The rows of a group lie close to one hidden flat surface of 12 dimensions, which may be shifted away from zero. Surfaces can cross.
Some rows, each with its group after it:
0.784 0.637 2.214 -0.399 3.277 -4.704 -3.190 -2.754 0.016 -0.963 1.406 2.513 -2.711 0.627 -4.181 -3.860 2.198 2.247 | j_799
-1.005 0.532 2.146 2.486 -2.137 0.411 0.615 -1.022 -4.379 -1.722 -0.007 -2.382 1.423 4.851 -1.198 2.148 -0.456 -1.094 | j_298
-1.159 0.802 4.479 2.490 0.452 1.578 0.121 0.936 -0.012 2.405 -4.539 1.804 0.877 -2.620 2.674 -2.546 1.508 2.844 | j_799
1.058 1.105 -2.782 0.047 1.631 -0.537 0.140 -1.292 -0.479 0.696 1.207 0.742 0.243 1.535 -2.229 -1.487 3.501 -1.761 | j_799
2.301 -0.074 -3.407 0.523 2.962 1.903 -0.816 0.603 -1.338 -2.568 -2.243 1.374 -0.917 -2.353 0.554 1.241 1.145 -1.207 | j_120
2.066 0.306 0.877 1.257 1.182 -4.254 -1.628 2.984 5.433 -3.824 -0.618 0.797 -1.161 2.093 3.438 -1.036 2.153 0.183 | j_344
2.233 0.619 1.423 4.326 1.267 1.706 -1.574 -0.177 -0.026 -0.454 -3.154 -1.507 -1.406 0.792 1.372 -0.774 -0.819 2.445 | j_799
-2.777 -0.410 -1.823 3.440 1.417 1.011 -4.183 1.554 -3.013 -2.116 -3.010 -1.462 4.176 -1.287 -0.394 3.796 -0.888 -3.589 | j_942
2.996 -0.231 -1.908 -1.031 -0.898 -0.320 -0.630 -0.297 -2.488 0.024 1.315 -2.857 -0.856 0.652 -2.719 1.786 -2.394 -0.283 | j_120
-0.977 0.352 -0.089 -2.226 -4.009 -1.812 -0.511 0.133 2.262 -0.312 2.537 -0.920 0.625 2.052 2.736 -1.333 2.974 1.325 | j_120
-2.063 -1.351 2.451 4.289 5.449 -1.595 1.799 3.506 -0.226 2.294 0.210 0.965 -0.241 3.700 1.653 -3.388 0.837 -6.366 | j_298
1.298 2.243 3.299 -1.230 -0.095 -1.587 -0.464 1.986 5.478 2.543 1.099 1.577 1.372 -1.960 -1.911 1.798 0.679 4.148 | j_799
-1.496 0.852 -2.990 0.056 1.229 1.495 -1.128 -2.595 -3.862 -3.028 1.337 -1.738 1.533 0.470 -2.909 1.399 2.571 -3.195 | j_344
-1.042 -0.599 -1.144 0.757 -2.115 3.747 0.730 -0.359 1.629 3.428 1.005 1.583 -3.058 -1.338 1.914 0.956 -2.665 3.207 | j_120
2.707 0.410 -1.171 -0.052 0.796 -2.817 -0.317 0.093 -0.699 -1.890 -3.032 -1.407 -1.771 -3.997 -3.984 0.897 -3.442 -0.417 | j_799
-0.983 -1.065 -0.101 1.351 -1.322 0.130 -1.343 -3.100 0.005 -1.907 0.157 1.980 -4.704 1.116 0.740 -0.344 -2.709 3.455 | j_344
-1.484 0.233 0.915 1.716 -4.223 -1.105 2.069 1.114 -1.061 1.961 0.322 -1.070 -2.956 3.276 3.309 -3.543 1.563 -0.502 | j_298
2.470 -0.809 -0.787 -0.504 3.667 3.530 1.413 -1.053 2.194 -2.298 -1.940 -0.052 2.712 -1.156 0.978 1.412 -1.251 -0.143 | j_942
-0.897 0.760 -1.096 5.891 1.616 -0.566 -1.975 -1.386 -2.734 -0.573 -2.090 -4.635 -0.552 2.510 -0.960 -2.909 0.652 -3.524 | j_298
0.251 -0.471 1.924 1.695 0.552 4.996 -0.721 0.920 1.018 -1.217 0.214 -3.608 -0.363 -1.494 2.851 3.168 -3.723 1.952 | j_120
1.814 1.812 -1.650 0.019 3.053 1.846 -0.371 -3.854 1.490 -0.995 3.202 -3.596 -2.080 -0.247 -2.401 -2.669 2.624 0.279 | j_942
-1.623 -1.172 1.324 -1.953 0.306 0.320 -0.556 0.224 -2.757 1.845 1.760 5.960 -3.064 -1.972 -1.344 1.774 -1.109 2.448 | j_120
-0.301 -0.504 -1.105 -2.099 -2.303 -2.642 -0.260 0.670 2.030 -0.728 -0.141 1.237 2.945 -0.101 -2.292 4.133 -2.855 0.059 | j_799
-0.803 -3.257 1.669 -2.484 -0.467 -1.935 -1.265 0.827 0.199 -2.348 -1.884 -0.370 2.827 -1.073 2.183 0.678 -4.257 -0.604 | j_298
2.236 1.867 -6.645 -0.833 -3.027 1.709 1.274 -3.141 2.019 -0.202 -1.309 1.033 -3.028 -2.755 -0.800 -0.522 1.303 2.727 | j_120
2.155 0.840 -1.232 2.159 1.099 1.276 -0.673 1.327 0.030 -1.872 -0.436 -3.578 -0.573 0.484 1.279 0.445 0.888 -1.207 | j_942
-1.173 -0.866 -1.382 2.407 -2.677 1.176 -2.452 0.878 -1.031 0.792 -0.768 1.559 -0.860 3.009 3.867 0.907 0.332 1.511 | j_942
-1.251 2.175 0.901 3.576 0.240 4.934 -3.336 -1.032 -1.147 -0.577 -2.103 -3.454 1.396 -4.540 -1.582 4.008 -1.452 2.919 | j_942
1.764 -1.399 0.963 3.077 0.610 -0.519 -0.818 -1.448 2.005 2.373 -3.268 0.752 -0.134 3.303 1.989 -3.992 -1.778 2.215 | j_344
2.232 -0.329 0.644 1.007 2.347 -0.797 0.160 1.780 3.284 1.775 1.351 2.125 0.693 2.875 -0.999 2.079 -1.642 0.249 | j_120
2.322 -0.789 0.257 0.876 -1.005 -3.367 -1.143 -1.777 0.511 -2.976 -3.700 2.913 -2.377 0.873 -0.612 -0.865 -2.441 3.268 | j_298
1.220 -0.474 0.791 -0.418 1.010 -0.483 -0.381 -1.273 -2.025 1.008 0.704 0.475 -1.947 0.864 -0.729 -2.398 0.645 0.726 | j_344
-1.912 0.469 -2.791 0.028 -4.671 -1.914 2.027 0.734 0.307 0.245 2.799 1.824 -3.664 3.277 1.523 -0.119 2.004 -0.920 | j_298
-2.914 -1.831 -2.522 0.055 -1.092 3.311 0.633 -2.747 -0.651 0.491 -3.198 3.410 4.891 0.008 1.185 1.654 -1.253 -0.057 | j_942
1.585 0.077 -0.895 -0.123 0.208 0.010 -0.121 -1.391 0.813 0.122 -1.337 0.055 -0.147 -1.216 -0.823 -0.696 -1.034 1.293 | j_120
-0.441 -0.591 -1.870 -1.593 0.961 -3.281 0.326 -0.612 1.819 -0.774 3.277 1.482 3.170 5.085 -2.311 0.780 1.414 -3.598 | j_799
-1.666 -1.381 -0.134 2.159 0.252 2.306 -0.776 -1.934 -3.080 0.673 -0.635 0.196 -2.109 0.379 0.841 -0.916 -1.826 0.215 | j_344
1.181 -0.767 -1.640 1.180 -0.439 -0.054 2.241 4.180 -1.139 3.480 0.015 2.225 -0.474 2.233 0.530 2.520 -1.321 -2.451 | j_120
-2.523 -2.113 -2.031 -2.290 0.049 -0.925 1.236 0.739 3.809 -0.557 2.785 0.904 -0.053 0.468 2.167 0.106 -1.404 -2.859 | j_942
1.733 1.275 0.203 0.664 -0.339 -0.815 0.480 3.535 1.935 2.560 -0.406 1.602 -2.032 -1.477 0.541 0.335 0.616 1.215 | j_298
1.792 -0.003 0.316 -3.629 -0.286 -0.864 -2.343 2.180 0.161 -2.353 0.747 -1.903 -1.872 -3.809 3.080 -1.589 2.463 1.340 | j_344
0.280 0.143 3.060 -1.131 -2.059 0.159 -1.475 -1.253 0.062 -2.217 2.963 -5.975 -0.279 0.722 0.061 0.453 -1.644 2.193 | j_120
-1.472 -1.658 0.996 -0.646 2.372 2.305 0.822 1.328 -1.314 -0.002 -0.007 0.295 3.246 -0.313 1.367 1.517 -0.890 -2.537 | j_942
0.066 -0.773 -2.957 0.899 -0.606 -0.132 -3.144 -1.096 2.933 -0.666 -2.184 2.387 2.593 -0.135 -1.666 4.344 -3.868 2.021 | j_799
-0.369 1.352 -1.886 5.746 -0.340 0.972 0.036 1.594 6.067 1.549 -4.952 2.320 3.162 1.248 2.121 1.792 -0.052 0.547 | j_799
0.506 0.371 -2.757 -0.153 -0.968 2.000 0.646 -0.751 1.887 5.731 -0.126 0.417 0.646 -1.607 -0.946 -0.977 -0.653 1.213 | j_799
0.999 2.275 -3.785 2.889 0.858 1.113 0.703 0.315 3.868 0.238 -0.609 0.550 0.307 0.200 -1.230 2.128 0.982 -0.684 | j_298
0.692 1.519 0.879 0.667 -2.872 -0.120 1.726 -0.291 2.019 4.628 -0.610 0.892 -2.284 -1.700 -1.748 -0.606 -1.846 3.817 | j_344
2.157 -0.608 2.999 0.964 1.721 -1.928 1.224 1.415 -0.929 -3.497 -2.461 1.912 -0.369 1.711 -0.269 1.493 -1.391 -0.182 | j_298
-1.113 0.353 1.189 2.150 -1.156 -1.594 -2.717 0.985 2.401 -1.679 -0.007 1.139 -1.335 0.906 0.972 1.716 -0.453 2.286 | j_344
-0.331 -0.540 -0.894 -0.063 -1.772 -0.898 1.212 1.669 -0.005 3.035 2.284 -2.404 -0.272 2.107 0.664 -1.048 -0.675 -2.368 | j_120
2.294 -0.165 2.090 -0.843 2.870 2.252 2.517 -2.315 -6.015 2.830 -4.147 -0.181 4.819 0.232 -1.064 -4.436 2.994 -1.607 | j_942
1.664 0.689 -2.040 -3.620 -0.695 -1.703 4.166 -0.686 1.119 -2.345 -0.910 0.782 0.111 -1.478 -0.106 -1.875 2.309 -1.728 | j_344
-0.387 -1.277 3.067 0.453 -0.047 -1.166 1.865 2.609 1.641 5.088 -0.144 1.975 0.806 1.933 1.584 -1.493 -1.697 -0.119 | j_298
-0.578 0.018 3.038 -0.834 -3.373 -0.840 7.389 1.663 -1.244 -2.542 -1.487 0.221 -2.230 0.320 1.942 0.355 -1.925 -1.682 | j_942
2.323 0.188 -1.297 -0.446 -3.810 -4.472 0.859 -2.476 -0.740 2.989 -2.053 -1.948 -1.187 2.299 -1.614 -6.409 0.152 0.565 | j_120
-0.601 0.020 4.504 1.663 1.564 0.073 3.911 2.128 -1.305 1.081 1.449 -1.102 0.910 4.767 1.997 -1.832 1.586 -3.447 | j_298
-3.187 0.763 -2.138 1.400 4.150 5.430 0.627 -3.448 -0.042 1.170 0.885 -2.313 2.404 -2.910 -1.603 -1.259 1.683 -2.949 | j_942
1.089 -0.624 4.714 -0.030 2.386 1.053 0.180 0.485 -2.446 1.660 -0.110 2.779 -1.397 0.344 0.528 -1.117 0.566 2.521 | j_942
1.022 1.509 1.191 -0.005 -2.408 -0.631 3.045 -3.381 -4.093 -1.469 -1.377 0.188 3.349 3.557 -5.338 2.677 -0.123 0.159 | j_344
1.209 -0.049 -1.481 -1.528 -4.841 -2.492 2.329 -0.564 0.124 -0.043 -0.402 -5.040 -0.123 0.800 -0.210 -1.672 -2.353 -1.218 | j_799
-2.520 -1.167 -1.141 0.384 0.970 4.877 -0.721 -0.943 0.164 -1.836 -4.660 2.545 7.057 -1.920 3.183 3.071 0.345 -0.047 | j_799
0.834 3.059 0.611 3.604 -3.389 -0.886 2.313 -0.797 -0.648 4.232 -0.525 -1.544 -2.096 1.885 -3.578 -0.858 -0.075 1.440 | j_344
-4.336 0.497 0.851 1.814 -1.760 3.018 -1.745 1.477 -0.247 -2.991 1.294 -2.780 0.973 -2.486 0.079 7.299 -3.391 -0.060 | j_942
3.216 -0.792 -0.913 1.842 -0.394 3.893 -0.473 0.871 0.004 0.874 -0.627 -1.116 -0.951 0.499 0.716 4.627 -5.158 2.542 | j_120
-0.950 -0.698 0.343 -0.699 -2.053 -0.468 2.591 -3.482 -0.037 0.016 -1.894 -0.222 2.742 2.159 -0.139 -2.555 -0.655 -0.243 | j_298
0.594 -1.767 -0.768 -4.899 0.471 -0.757 0.163 -0.065 1.515 -1.264 -0.486 1.820 3.452 -1.417 2.420 -1.447 1.663 -0.374 | j_344
2.046 2.009 -0.889 1.465 5.229 -0.916 1.191 1.674 4.788 -1.045 -3.850 1.786 2.411 -3.842 -2.268 0.576 1.159 -1.897 | j_344
-0.375 -0.881 3.716 -2.604 1.074 -1.616 0.456 1.477 -1.629 -0.900 -0.956 0.438 1.088 -3.417 -1.313 1.025 -2.237 -0.128 | j_799
-3.400 -1.017 0.816 0.199 0.596 1.898 -2.141 0.843 0.980 -0.829 1.516 -1.677 2.718 0.044 3.211 0.642 0.799 -1.133 | j_298

New rows, each followed by its group:
-0.221 0.595 1.598 -2.349 -1.718 -2.386 0.844 -0.249 -1.715 -3.894 -2.265 1.674 -1.805 -3.943 -0.562 -0.003 0.261 1.480 | j_344
0.012 -0.053 1.099 2.640 0.784 -2.350 -1.155 0.148 -0.124 -0.897 -1.974 0.630 -0.966 2.133 1.050 -2.617 1.034 -0.500 | j_344
0.597 -1.944 -0.014 -3.364 -3.942 -0.604 4.701 0.879 -0.673 -0.514 -1.514 -2.891 1.755 0.282 3.376 -1.752 -2.176 -2.007 | j_942
1.125 -1.735 -2.432 -0.798 1.970 1.418 2.077 -1.123 4.827 0.102 -0.894 3.495 -0.190 0.108 2.825 -1.558 -0.773 0.362 | j_942
-1.074 -0.650 1.430 -2.845 -4.506 -1.316 -0.604 0.310 1.362 -0.422 -1.381 1.237 4.923 0.560 1.957 1.677 -0.075 2.322 | j_344
-2.090 1.484 0.025 -0.629 -1.866 1.026 0.018 -0.149 -1.187 -3.474 2.159 -0.650 -1.431 0.190 2.321 0.277 4.751 0.102 | j_298
1.098 -0.351 -3.949 0.706 0.317 -0.781 1.660 -2.722 2.061 3.507 -1.322 1.788 0.219 0.439 -3.489 -1.661 -2.535 -0.635 | j_120
0.834 1.469 -1.994 -0.092 -0.737 -3.658 0.179 0.169 2.855 0.841 0.919 -0.586 -2.893 -2.012 -3.559 -0.934 -1.115 -0.200 | j_799
6.426 -0.269 -1.302 0.644 3.552 4.818 3.610 -1.202 1.711 -3.372 -2.870 -1.752 -0.128 1.330 3.514 -0.897 -0.060 0.542 | j_942
-2.404 1.167 -0.120 6.313 -1.026 -0.029 -0.306 4.404 0.812 4.914 -7.043 4.163 -1.483 -3.166 3.014 -1.668 0.730 0.316 | j_942
-1.729 -1.243 -1.131 -0.563 -1.536 -1.077 -1.982 -2.085 0.256 -2.354 -1.565 -1.594 -0.034 -0.943 2.154 -3.179 0.129 0.102 | j_298
3.158 -0.139 4.070 -4.286 0.576 -3.331 -1.258 1.362 -1.985 1.769 3.423 0.536 -1.434 -1.305 -5.222 2.132 -2.521 2.812 | j_799
-0.728 -1.097 -2.540 1.639 0.120 3.550 0.140 -2.861 1.356 0.818 -0.968 0.438 -4.003 -2.172 1.503 -1.447 -3.220 2.182 | j_344
0.649 -1.983 1.087 -2.322 -0.449 -3.102 1.873 4.857 2.409 -2.046 1.436 2.689 -2.427 1.154 3.939 1.219 -1.261 -1.276 | j_298
-0.033 0.699 -0.357 1.602 0.339 0.479 3.986 0.764 2.020 0.275 -4.089 1.750 0.845 -2.026 -0.183 0.116 -1.138 -1.281 | j_344
2.067 1.550 1.858 0.954 0.133 -0.415 1.462 1.033 -0.331 -0.252 -0.548 1.245 -3.895 -1.306 -0.561 -0.244 0.577 2.148 | j_120
-3.203 -2.152 0.357 -0.165 -0.333 -0.304 0.732 0.142 -0.739 -0.996 -1.115 -0.532 -0.961 -1.910 2.338 -1.776 -2.349 -2.100 | j_942
6.503 -0.657 1.958 -1.109 2.709 0.013 2.472 0.410 1.065 -2.013 -3.045 -0.161 -1.775 -0.592 1.637 -2.073 -1.411 2.034 | j_344
1.462 0.429 0.816 0.537 2.661 -0.350 0.006 -0.478 3.127 -0.627 -1.693 -0.361 2.485 -0.243 -0.580 -0.574 -0.070 0.258 | j_799
1.933 0.821 -4.242 0.299 -0.405 2.838 0.976 -3.855 1.662 -0.941 2.436 -1.683 -1.999 1.528 -1.676 1.147 -0.658 1.067 | j_344
-1.306 0.405 0.805 0.586 -2.310 0.188 1.940 2.067 -0.945 4.108 3.851 0.323 1.763 5.551 -0.162 1.846 1.463 -1.825 | j_344
1.813 0.446 5.173 -1.372 -0.872 -0.746 1.979 3.670 -2.939 4.001 -2.982 1.206 2.497 -2.562 -1.551 1.760 -2.114 1.563 | j_298
-1.272 1.460 -1.721 2.224 -5.192 -3.095 1.794 -0.800 3.169 -1.407 0.054 -0.375 -0.026 5.260 1.079 -0.308 1.411 -0.260 | j_344
3.606 -0.366 0.182 1.062 3.508 5.277 3.583 -1.178 -0.383 -2.551 -1.193 -1.960 -1.440 1.164 3.621 -1.543 0.273 -0.611 | j_942
-1.093 1.594 -0.836 -0.748 -1.034 1.909 -1.471 2.670 0.023 0.744 0.723 -2.342 0.233 -4.630 0.711 2.111 1.335 0.155 | j_344
-1.118 -0.199 0.203 -1.026 1.677 0.388 -0.989 0.026 4.718 -0.834 1.369 -0.038 3.049 -0.109 1.562 0.167 1.224 -0.053 | j_120
-0.363 0.019 -0.870 1.865 2.634 4.454 1.772 2.094 -0.195 0.339 -0.166 -1.318 -1.561 -3.296 0.835 2.713 -2.671 -2.002 | j_120
-2.113 -0.346 -1.922 1.449 -1.272 1.134 -1.678 -0.370 1.224 0.730 -0.278 -1.011 4.765 3.082 1.685 0.970 0.949 -1.485 | j_344
-1.264 -0.211 1.628 -0.346 -1.527 -1.457 -0.901 1.538 1.735 -0.141 1.397 2.560 -2.348 -0.233 1.166 1.003 -0.325 2.208 | j_344
-1.552 -2.591 -1.416 -2.861 -2.402 2.843 -1.112 -3.037 0.404 2.925 1.939 -1.974 0.490 -0.985 1.297 -0.647 -3.986 2.103 | j_799
1.179 0.772 -3.598 0.136 -2.441 -0.917 -1.416 -1.625 -0.101 -1.133 -0.405 -2.203 1.362 1.938 -0.712 -0.075 1.235 -0.381 | j_942
-0.037 -1.325 -0.937 -1.368 -0.387 2.350 0.249 -1.330 -1.560 1.728 -3.737 -0.207 2.467 -3.960 0.099 -0.769 -2.565 0.435 | j_799
2.509 -0.066 1.923 0.840 2.344 2.506 -1.170 1.638 -2.089 -0.614 -1.511 -2.264 4.777 1.028 0.374 2.953 -0.054 -0.420 | j_344
-2.544 -0.355 -0.424 0.690 -3.140 3.061 -1.251 1.850 1.898 4.658 2.507 -0.532 -2.257 -1.753 2.824 1.303 -1.789 2.664 | j_344
0.690 1.009 -0.642 2.226 -0.093 1.885 -1.339 0.393 -1.820 -1.125 1.593 1.712 0.469 4.782 0.047 3.871 2.342 0.713 | j_942
1.526 -1.859 -1.052 -3.156 -4.108 -0.868 2.258 -6.652 -2.073 -3.983 -4.964 0.614 2.336 1.637 1.000 -3.553 -1.474 2.379 | j_344
-2.514 -1.709 1.590 -0.732 0.677 2.645 -1.301 -3.075 -2.070 -0.874 -1.156 -0.277 1.473 -2.598 0.012 0.187 -2.723 1.428 | j_942
-1.262 -0.545 -1.095 -0.142 -0.794 -0.337 0.506 1.811 -2.162 1.419 0.773 1.376 -3.040 -0.113 2.560 -2.579 2.504 -1.370 | j_120
1.746 -1.346 6.694 -1.240 1.809 2.027 0.166 1.418 -2.837 0.647 0.201 2.896 -0.280 0.991 1.785 1.335 -1.171 3.940 | j_942
3.104 0.746 0.476 1.064 1.324 -1.303 0.924 1.757 -2.283 2.620 -2.234 2.184 2.523 2.213 -2.408 0.780 0.945 -1.018 | j_799
2.207 0.795 -1.073 -1.001 -1.089 1.230 2.504 0.008 2.676 2.341 -1.348 0.578 2.022 -0.148 0.678 -0.586 0.816 1.029 | j_942
2.737 -1.672 -4.645 0.941 0.242 1.512 -1.823 -2.184 -0.367 0.805 -2.765 -2.052 0.940 0.585 0.416 -1.288 -2.480 -0.214 | j_120
1.750 0.425 1.268 -0.643 5.430 -2.224 1.146 1.884 -1.695 -3.465 -2.572 5.671 2.293 -1.642 -4.460 4.086 0.024 -2.301 | j_120
2.357 -0.006 -0.820 -1.706 1.072 0.165 -0.319 1.778 3.506 1.768 0.390 2.323 4.225 1.031 -0.129 2.725 0.547 0.756 | j_942
2.059 -2.418 -0.341 -3.991 -0.540 1.065 -0.961 -1.269 1.941 -0.569 1.512 0.746 -0.975 -0.075 3.591 -0.993 -1.150 3.423 | j_344
-2.624 0.159 -0.087 -1.687 -1.565 -0.516 2.215 -2.321 -1.680 -1.675 -1.826 2.580 1.783 -0.945 -0.388 -1.333 2.180 -0.881 | j_298
-0.763 -1.128 3.767 -7.664 -1.898 0.048 1.648 2.333 0.862 0.336 3.296 -0.544 4.881 -3.553 -1.009 5.203 -2.962 0.904 | j_799
0.126 -0.417 0.815 -0.752 -2.233 -0.641 -3.008 0.129 -1.925 3.903 2.181 -1.846 0.652 1.313 -1.967 0.648 -1.785 1.759 | j_298
-5.553 -0.165 -1.479 0.600 -4.065 -0.029 1.123 -0.274 1.894 0.633 -2.013 2.851 0.778 -2.292 1.378 0.839 -0.965 0.083 | j_344
-3.815 -1.052 0.592 -1.749 -2.985 3.075 4.147 2.527 1.861 1.849 -0.011 0.731 4.153 -1.356 3.013 4.107 -2.687 -1.645 | j_942
-0.920 -2.568 2.827 -2.719 2.039 -0.445 1.892 0.741 -1.737 1.369 0.576 5.393 -0.466 0.230 0.790 -0.756 -0.913 -0.107 | j_344
1.875 0.842 0.454 1.987 -2.715 0.507 0.923 -1.660 -2.625 1.820 -1.755 -3.087 -2.442 1.053 -0.026 -3.110 -0.566 1.957 | j_344
-1.529 -0.152 0.858 -0.830 -1.226 -0.016 0.312 -1.066 0.535 -2.514 -1.585 -3.955 -2.373 -5.239 1.384 -2.505 -2.109 0.449 | j_799
2.525 0.787 -0.257 -1.491 -0.059 0.127 4.149 0.485 -0.378 -0.366 0.449 -0.076 2.054 2.527 -0.923 1.092 1.170 -1.951 | j_344
-0.305 -1.159 1.043 2.386 4.161 -1.500 -4.262 -0.623 0.508 -0.266 -0.374 2.139 -3.415 -0.075 0.609 -3.216 0.417 0.955 | j_344
-3.388 -0.589 -1.133 -0.326 -3.436 -2.418 -0.518 1.745 -4.219 0.710 -3.362 2.002 -0.318 -3.739 -0.298 0.033 -0.291 -1.477 | j_298
-3.169 -1.255 -2.991 -3.242 -1.935 0.521 -0.825 -2.457 0.893 1.633 2.548 0.283 1.702 -1.443 -0.640 -0.228 -0.461 -0.225 | j_120
2.184 0.819 -1.676 -0.720 0.724 -1.660 2.001 0.944 -0.254 0.410 1.633 -0.941 0.267 0.724 -4.405 2.859 -1.724 -2.540 | j_120
-1.117 -0.882 -2.002 1.403 1.332 -1.270 -3.559 0.302 -1.487 -3.662 1.665 0.155 0.197 2.861 -0.297 2.567 0.402 -2.507 | j_942
2.410 -0.842 3.026 1.048 0.842 -1.294 -1.829 2.310 1.195 -3.028 -0.131 -1.050 -2.475 1.606 3.218 -0.176 -0.956 1.932 | j_298
-1.556 -1.564 0.793 -1.879 -3.032 1.472 0.711 -1.299 -0.771 -1.715 -0.462 1.939 0.485 0.134 2.024 2.454 -2.629 2.445 | j_344
1.296 1.566 1.685 -0.530 -0.569 -0.624 -0.491 1.527 -1.120 1.894 1.282 -0.731 -4.288 -3.680 -2.041 0.061 -0.319 2.583 | j_799
-0.966 2.255 -0.557 1.388 -2.136 0.495 -0.102 0.179 1.734 1.926 -2.005 -0.615 0.733 -3.793 -1.856 1.125 -0.479 1.680 | j_344
2.556 -1.409 0.895 2.295 2.091 1.077 -3.064 0.948 3.229 1.873 1.824 -1.285 -1.259 3.897 3.027 -0.805 -1.621 2.073 | j_120
0.655 -2.121 -0.184 -3.918 -1.653 -3.028 -2.110 1.716 -2.678 1.846 -1.359 3.482 3.860 0.766 0.210 0.097 0.369 0.035 | j_120
-2.185 -1.364 -0.248 -3.912 2.024 0.026 -3.664 -0.859 1.654 5.724 3.432 4.282 -0.152 -4.032 -1.193 -2.200 0.839 2.769 | j_344
4.536 0.337 -0.692 0.974 3.212 -0.655 -1.666 3.085 -0.100 -1.853 1.772 -1.807 -1.741 2.170 0.709 1.087 1.419 -1.162 | j_120
-1.644 -2.895 -0.385 1.282 0.942 2.558 -1.869 0.347 -0.766 1.725 -0.967 0.675 0.607 0.755 3.765 -0.577 -2.251 -0.320 | j_120
